The rows are grouped in 3 different ways at once. Each group adds its own fixed numbers to the row, and there is some noise. The rows also spread widely along 9 directions, which tell nothing about the answers.
In the rows, zero is written as 128.
Some rows, each with its group in each grouping after it:
[178 112 136  88 179 130 119 156 120 129 131 189 134 118 111 137  97  63
 137 134 148 118 162 126 103 129 120 101 181 157 115 139]
Tebi T U
[115 114 110 129  77 125 118 152 140  92 102  92 109  90 150 146 159 131
 138 169 126 157  94 133 167 114 156 130  47  87  96 151]
zez Y Q
[168 130 160 122 116  92  81 180 134  89 148 148 125  92 199 132  92  93
 171 182 153 123 130 128 138 104 145  67  98 154 105 121]
Tebi T N
[144 104 145  85 147  81 140 145 136 118 123 172 140  89 187  80  97  84
 191 167 121 123 157 102  88  95 158  58 150 120 116 101]
Sapul Y U
[155 103 162 101 160  73 154 138 116 142 154 118 143  77  83 152 125 115
 144 182 136 142 140 186 131 112 135  95 141 119 107 169]
zez S N
[160 138 131 103 111 123 115 155 134 125 161 121 125 103 134 139 112 103
 112 168 164 149 152 130 150 115 135  87 123 122 101 172]
Sapul G Q
[160 151 125 170 123 164  75 134 149 105 146 172 153 116 111 191  68  82
  79 144 150 154 126 115 137 148  82  68 145 139 152 146]
Sapul S Q
[176  84 116  35 205 132 177 119  83 143  81 121 103  71  83 111 145  87
 166 146 184 130 142  97 149  93 164 182 106  93  51 168]
Tebi G Q
[124 120  85 126  69 194 109 115 126 123 135 118 113 110 104 171 168 113
  74 118 155 153 114 129 173 122 120 127  77 110 120 182]
Sapul T U
[162 106 127 110 166 122 121 163 125  87  84 123 109  80 138 166 126  93
 159 155 151 142  86 110 148 106 146 163  72 133  82 137]
Tebi S Q
[134 104  87 100  81 152 106 154 123  77 123 175 121 137 174  56 150  88
 149 149 154 130 142 104 137 135 143 113 123 128 138 126]
Sapul S N
[166  98 110  98  90 163 128 148  82 106 146 126 117 105 111 131 172 102
 115 132 193 134 136 128 181 127 147 155  68 118 112 186]
zez S Q
[177 104 124  97 148 127 118 173 114 106 133 161 126 109 126 133 117  75
 139 147 157 133 138 120 127 119 132 125 138 162 116 142]
Sapul S U
[131 112 113  95  64 135 143 163 128 113 181 152 125 141 152 107 182  93
 106 131 130 135 159 175 131 120 133 100 134 160 145 184]
Tebi S U
[142  98 143  95  95 102 153 121 101 147 158  83 124  60 129 163 161 138
 143 155 157 132 121 153 166  82 159 105  59 108  96 182]
Sapul G U
[160  99 120  58  89 105 147 193 101 109 158 112 103 134 108  85 196 116
 133 167 164 147 161 182 161 129 151 149 133 138 107 193]
Sapul S N
[125 115  94  71 104 118 131 176 158  85 115 136  99 127 171  78 155  90
 145 150 119 144 125 132 119 110 154 136 120 129  90 142]
Sapul T Q
[165 101 164 128 116 115 123 129  79 143 154 143 146  89  94 184 124 123
 130 145 166 117 145 150 150 125 125  86 101 122 136 171]
Tebi Y U
[175  92 103  93  97 130  54 249  96  60 107 172 100 177 112  87 147  99
 146 170 179 122 145 120 162 171 133 155 126 168 115 143]
Sapul T U
[112  89  92  88 142 146 179  98 124 131  75 133 112  99  98 140 185 106
 132 116 108 137 103 132 121 107 143 163 107  92 104 158]
Tebi Y U
[143 120 117 114  90 111 115 194 149  86 142 112 110 127 137 138 156 108
 116 158 133 158 112 164 150 126 137 140 109 145 110 171]
Sapul S Q
[160  96 147 101 148  93 140 126 105 136 130 114 129  77  92 171 124 123
 152 155 146 126 108 151 134 110 141 124 119 122 103 156]
Sapul G N

New rows, each followed by its group in each grouping:
[154  88 139  74 105  99 144 145  87 117 161 169 140 122 151  85 138  95
 166 130 156  87 160 138 106 121 151 100 133 146 133 150]
Tebi G Q
[114 144 111 109 112 123 137 125 185 123 149 150 142 121 151 116 108  90
 108 150 100 151 142 140  97 119 120  62 171 119 124 149]
Sapul G Q
[134 113 110 101 102 134 142 133 126 111 119 135 122 107 135 112 149 106
 135 151 135 138 126 136 139 123 146 116 117 101 115 143]
zez Y N
[136 123 116  69  69 127 172 141 133 156 195  90 108 109 115 143 192 115
  87 139 144 154 160 191 152  95 143 108 125 130 102 221]
Sapul G U
[155 114 124  96 123 138 130 148 116 127 121 119 114  93 122 139 141 110
 128 157 161 151 141 120 159 107 144 118 104 107  91 163]
Sapul Y U
[162 136 130 107 115 133 104 155 123 113 128 129 114  94 135 120 113 110
 138 190 177 159 153 113 175 119 139  87 113 102  96 155]
Sapul Y N
[154 101 110 128 112 138  90 185 114  83  99 144 112 128 109 161 138 112
 126 143 144 137 102 120 148 140 125 146 102 141 118 142]
Sapul Y U
[159 101 154 126 154  79 105 162 117  98 110 138 135  85 148 167  95 110
 175 161 136 112  94 126 120 116 139 110  92 142 105 125]
Tebi G Q
[160 113 130 135 148 124 103 152 120 100 112 169 144 127  97 170  91 101
 123 137 132 127 114 124 111 151 111 111 155 133 138 132]
Sapul Y Q
[143  93 126  88  96 111 148 139  98 117 138  96 115  81 126 143 160 128
 146 138 159 124 110 142 152  96 162 142  62 113  93 173]
Sapul G Q
[116 114 119  93 127  92 137 160 161  98  90 130 117 109 153  95 135 113
 165 177 104 153 117 130 120 115 151 113 121  95  92 130]
Sapul Y Q
[131 101 124 143 120 129 129 112 119 110 127 135 146  86 110 180 132 110
 119 129 132 132  90 140 133 125 126 121  89 116 133 147]
zez S Q
[132 107 129 137 114 115 109 135 122  92 126 161 139 105 144 141 127 106
 150 154 132 122 106 141 127 129 122  98 112 139 144 129]
Tebi S N
[152 112 131 123 157 119 126 133 138 127 123 139 134  81 112 166 110  94
 128 161 142 152 122 126 138 113 123  95 126 122 113 146]
Sapul S U
[147 102 128 114 140 115 130 135 120 107 116 145 129  91 134 134 131 101
 156 158 145 132 117 136 136 114 136 116 109 130 119 138]
Tebi S N
[133 114 130 139 127 102 113 171 145  79 114 165 137 136 140 157 113 102
 135 135  92 125  93 149  90 141 119 116 143 147 142 124]
Tebi Y Q
[150 113 132  72  82 130 155 128 104 120 162 151 125 103 193  76 147  96
 158 139 159 119 173 126 131  90 160  83 121 120 123 149]
Tebi Y N
[162 104 132  50 134 110 149 155 108 120 138 152 117  98 164  71 136  77
 175 152 164 112 168 122 125  93 164 116 117 128  86 154]
Tebi T Q
[141  96 130 102 116 105 123 138 109 124 119 108 119  76 124 138 140 133
 161 176 162 133 118 125 164 105 156 109  67 103  95 151]
Sapul G U
[158  98  97 115 136 157  99 149 102  78  70 163 118 124 117 129 128 104
 150 138 159 128  99  88 142 142 135 157 113 117 118 115]
Sapul Y N
[161 124 103 107 142 173 106 133 121 130 115 153 126  95 111 133 110  84
 117 166 179 145 157  87 163 127 131  93 116 103  99 149]
zez G U
[154 108 122 116 121 126 121 144 117  99 119 158 133 118 125 138 116  99
 135 130 136 127 122 120 117 133 129 119 129 124 128 138]
Sapul Y Q
[111 101 119 125 155 122 146  59 156 112 100 169 154  54 188 126  87  89
 182 132  99 116  87  89  79  84 145  72 115 110 137  77]
Sapul S N
[155 128 124 112 102 138 106 165 123 101 135 128 112 109 143 118 146 104
 136 182 176 156 142 137 180 120 134 111  93 127 106 164]
Tebi S N
[171  82 164 108 139  71 131 172  91 105 149 151 138 114 124 174 124 114
 164 123 126  89  97 177  90 125 138 129 138 185 136 140]
Tebi G N
[135  85 112  97 113 136 166 101  98 132 144 138 137 103  95 140 170 109
 118 116 143 123 127 161 131 124 136 136 125 117 140 171]
zez S N
[166 103 138  76 135  86 146 178 118 109 135 144 126 108 150  98 127  90
 163 153 136 126 149 136 109 115 162 118 136 129 101 144]
zez Y Q
[153 120 167 105 145  59 155 157 146 128 147 101 127  70 147 162 116 118
 162 174 108 140 113 175 116  90 158  97 126 126  92 146]
zez Y N
[141 112 114 118 141 142 125 130 130 121 106 156 135 119  94 163 120  99
 111 130 120 141 122 127 112 137 116 115 152 122 131 142]
Sapul Y U
[167 124 155 130 136  97 123 155 124 134 146  71 116  77  75 229 124 133
 105 163 149 159  94 175 166 113 126 134  89 128  84 196]
Sapul G Q
[129 107 137 124 121 109 133 112 131 116 127 165 154  80 164 123 101  99
 158 149 123 118 127 110 108 112 149  63 113  98 128 117]
zez Y Q
[156 118 119  96 119 145 138 137 127 124 125 133 119  95 130 144 136  95
 120 140 146 149 139 116 139 107 138 114 115 113 107 157]
Sapul Y U
[136  99 101  81  98 147 139 148  99 105 106 143 113 125 125  84 174 108
 138 143 158 132 145 123 152 129 146 144  98 100 110 163]
Tebi Y Q
[133 117  90  92  85 138  96 212 148  82 116 139  90 158 140 101 177  96
 123 165 137 151 133 150 155 133 139 148 117 146  99 159]
Tebi T U
[154 135 111 137 116 131  62 208 167  64 117 195 130 139 197 102  93  63
 145 178 136 144 137  94 125 136 129  77 138 161 126 100]
zez S U
[137 109 107  92  75 102 132 201 149  68 142 125 107 138 179 101 174  96
 139 142 114 141 110 160 118 111 153 148 109 163 113 153]
Sapul S Q
[ 99 104  88  95  59 162 131 104 108 126 134 158 131 130 119  69 174 119
 114 148 161 126 167 128 159 141 131  83 104  76 140 177]
Tebi G Q
[136 135 176 129 131  50 113 157 146 123 130  95 132  54 146 143  90 139
 174 233 139 160 130 140 162 101 150  51  81  77  80 143]
Sapul Y Q
[115 115  99  93 104 132 153 135 152 130 135 122 114 103 139 140 166 100
 110 138 111 148 121 152 126 104 141 116 115 119 107 166]
zez G U
[152 105 116 119 128 150 108 122 120 109 105 140 126  74 166 163 108  98
 156 133 154 127 100  77 141  96 146 112  69 129 103 121]
Sapul G U
[135  95 143  41  91  73 185 153 111 138 157 101 111  81 172  70 177 118
 179 172 140 135 170 148 139  72 186 104 100 102  79 170]
Sapul Y U
[188  90 143 106 135 154 146  86  68 115 141 182 146  71 186 159 106  81
 171  76 163  75 113  84  99  86 156 114  90 151 139 110]
Tebi Y N
